All groups share one centre, and each spreads out both ways along 5 directions, with some noise.
Some rows, each with its group after it:
[-0.12 -1.60  1.97 -0.16 -2.59 -1.88 -2.38 -1.79]
Pap
[-0.86 -1.66 -2.85 -1.33 -0.45  2.74  0.13  0.38]
Pap
[-2.16  0.43 -1.66  0.48  2.18 -1.90  2.20 -0.08]
fen
[ 2.92  0.08 -0.37  0.47  0.12 -1.60  0.64  2.40]
Lub
[ 1.04 -1.49 -0.64  2.70  0.90 -0.86  0.91  3.58]
Lub
[-0.19 -1.59 -1.47  0.71  0.68 -5.43  1.42  0.82]
vipin
[ 1.07  0.82 -0.97 -1.99 -2.45 -1.10  2.50 -1.91]
Pap
[-1.34  0.28  1.01  2.27 -0.64 -2.94  2.35 -1.44]
vipin
[ 1.50  0.16  0.32 -0.41 -1.11 -3.45  0.27  0.18]
Lub
[ 1.43  0.06 -0.63  0.30 -1.23 -1.88  2.26  0.56]
vipin
[ 4.21  0.59  0.14 -1.23 -2.40 -1.41 -0.55  1.02]
Lub
[-1.19 -1.42  0.37  0.01 -2.20 -0.35 -1.08 -0.60]
Lub
[-0.73 -2.23 -1.25  0.03  0.47  0.45 -1.18  0.92]
Pap
[ 0.81  0.11  0.02  0.07  0.01  0.73  0.02 -0.26]
fen
[ 3.01  3.33  0.52 -0.35  1.29  1.28  1.02  1.78]
Pap
[ 0.51  2.88  0.20 -1.61  3.29  1.34  0.42 -1.47]
Lub
[-2.62  0.00  1.59 -0.08 -0.52  2.25 -1.36 -2.15]
vipin
[ 2.14  0.70  1.93 -0.37 -1.43  0.16 -1.15 -0.65]
fen
[-2.61 -0.89 -1.72 -0.04  2.32  1.34  0.31  0.44]
Pap
[-3.54  1.06  1.24  0.21  0.38  0.81 -0.73 -0.89]
fen
[ 2.07  1.54 -0.32 -1.96  1.20  1.23 -0.49  0.13]
Lub
[-1.84 -1.17 -2.32  0.70  3.13 -0.62  3.10 -1.13]
fen
[-2.28  0.36  0.05 -0.03  0.80  1.02 -0.38 -0.45]
fen
[ 1.28 -1.21 -0.64 -0.61 -0.89 -1.92 -0.42  0.46]
fen
[ 3.78 -0.40 -1.51 -0.21 -1.03 -3.87  1.82  2.30]
vipin
[-3.49  0.10 -0.34  0.73  0.01  0.02  2.35 -2.29]
vipin
[ 3.05  1.29 -0.50 -1.18 -1.17 -0.86  1.92  0.32]
Pap
[ 1.14 -0.47 -1.01 -2.01  0.69 -0.45 -1.32  0.98]
vipin

New rows, each followed by its group:
[-2.95  1.22  0.57 -0.18  0.26  1.48 -0.49 -0.40]
fen
[-2.20  0.17 -0.42  0.53 -0.56  0.93  1.58 -1.60]
vipin
[ 4.74 -2.37  0.89 -1.42 -3.15 -1.02 -3.36  0.61]
fen
[ 1.08 -0.86 -0.87  2.32  2.04 -2.29  1.54  2.89]
Lub
[-0.46 -0.85 -2.15  0.43  1.81  0.20  2.08  0.24]
fen
[-0.83 -2.58 -2.67  1.08  0.73  0.86  0.41  2.95]
Lub
[-2.82  0.12  0.78  1.02  2.52  1.53 -0.75  0.07]
Pap
[ 0.50  0.05 -1.55 -1.91  0.54  2.86 -0.76  0.20]
Lub
[-2.02 -0.66 -0.92  0.83  3.28 -0.74 -0.43  1.57]
Pap
[-1.28 -3.17 -0.95  2.96 -1.07 -2.56  2.09  1.12]
vipin
[ 2.05  3.14  0.16  0.00  0.24 -3.61  2.14  1.56]
fen
[ 0.82 -2.79  0.04  2.23 -0.64 -4.20  0.07  1.42]
vipin
[ 2.12  1.90 -0.17 -2.62  0.78 -1.81 -0.01 -1.36]
Lub
[ 0.33  1.72  3.52  1.35  1.56 -1.51 -1.82 -0.28]
Pap
[ 0.88 -1.24 -2.37 -1.56 -1.40  0.01  1.27  0.54]
Pap
[-0.08 -1.52 -1.92 -1.43  1.31 -1.44 -1.05  1.09]
vipin
[ 4.15  0.39  0.03 -1.42 -1.00 -1.04 -1.13  1.80]
vipin
[ 0.69 -1.05  0.53  0.23 -0.12 -2.83 -0.38 -1.26]
fen
[ 0.04  0.77  0.12  1.38  2.57 -1.10  1.17  1.12]
Lub
[ 1.75  1.23 -0.77 -2.26 -0.59  1.85 -0.14  0.46]
vipin
[-3.04  1.70 -0.88 -0.66  0.43 -0.41  0.31  2.53]
fen
[ 1.06 -1.29 -0.26  0.48  0.35  0.27  0.59 -1.42]
fen
[ 2.05 -2.51 -0.84  0.64 -3.35  0.30 -1.09  2.79]
Lub
[-1.35 -3.11  0.52  1.29  2.49 -1.71 -3.73  2.08]
Pap
[-0.14  1.82  2.86 -1.42 -2.90 -0.65 -3.45  1.05]
fen
[-0.66 -2.29 -1.90 -1.19 -1.93  2.40 -0.62 -0.29]
Pap
[-0.89  0.90  1.73 -0.31 -0.58 -1.68 -0.90 -0.54]
fen
[-2.38  0.64 -2.87 -1.11  1.49 -0.70  1.57  2.87]
fen
[-1.63 -2.34 -4.03 -0.35  1.86  0.92  1.93  1.04]
fen
[-1.04  0.32  2.04  0.95 -1.38  1.50 -0.16 -1.17]
vipin
[-0.65  0.43 -1.36 -0.12  0.36  2.06  0.50  0.96]
fen
[-1.12 -2.75  1.35  1.30  0.31  2.76 -1.70 -4.07]
fen
[-2.88  0.73  1.02 -1.05 -1.02  0.60 -2.55  0.56]
fen
[-1.14 -1.63  1.63  3.48 -1.23 -3.41  1.82 -0.80]
vipin
[-1.08 -4.59 -1.75  1.54 -2.73 -2.49  0.25  2.26]
Lub
[-2.32 -2.38 -2.04  0.28  2.21  1.10 -1.10  1.37]
Pap
[ 0.40  2.53  1.08  0.89  3.34 -1.00  0.08  1.29]
Pap
[ 2.48  1.27  0.23 -3.28 -1.39  1.21 -1.31 -1.27]
Lub
[-5.21  0.07 -0.65 -0.52  0.39  0.46 -0.83 -0.14]
fen
[ 0.32  0.86 -2.46 -2.58  3.30 -2.78  1.91 -0.45]
Lub
[ 0.35  1.77  2.79  0.11 -1.00 -0.91 -1.28 -0.92]
fen
[ 2.69 -1.92  0.52 -1.23 -4.15 -1.38 -1.81 -1.13]
Pap
[ 1.89 -2.32  1.50  2.24 -4.68 -0.01 -1.64  2.12]
Lub
[ 3.16  0.23  1.54 -0.33 -1.35 -0.04 -1.47 -0.34]
fen
[-1.22  1.58  0.42 -2.12 -0.04  2.99  0.18 -2.16]
vipin
[-3.31  0.76 -0.09 -0.26  0.74  1.26 -0.09 -0.06]
fen
[ 1.76 -2.69  0.54  1.32 -4.45  1.39 -2.03  2.13]
Lub
[ 0.87 -1.94 -2.30 -1.78 -3.26 -1.14  0.92 -0.79]
Pap
[-1.24 -3.06 -2.02  0.06  0.02  2.41 -1.12  1.55]
vipin
[ 1.30 -2.61 -1.32  1.09 -1.46 -1.27  1.13  2.05]
vipin
[-4.21 -0.92  0.09 -0.56  0.91  2.78 -2.24 -1.83]
vipin
[-2.27 -2.55 -1.67 -1.09  1.01  2.14 -1.86  0.54]
vipin
[-1.32 -1.47  1.80  1.98  2.66 -3.93 -2.73  0.98]
Pap
[ 2.84 -1.68  0.21 -1.19 -3.00 -3.80 -1.28 -0.13]
Pap
[ 2.62  0.44  0.16 -0.04 -0.54  1.97  0.12  0.57]
fen
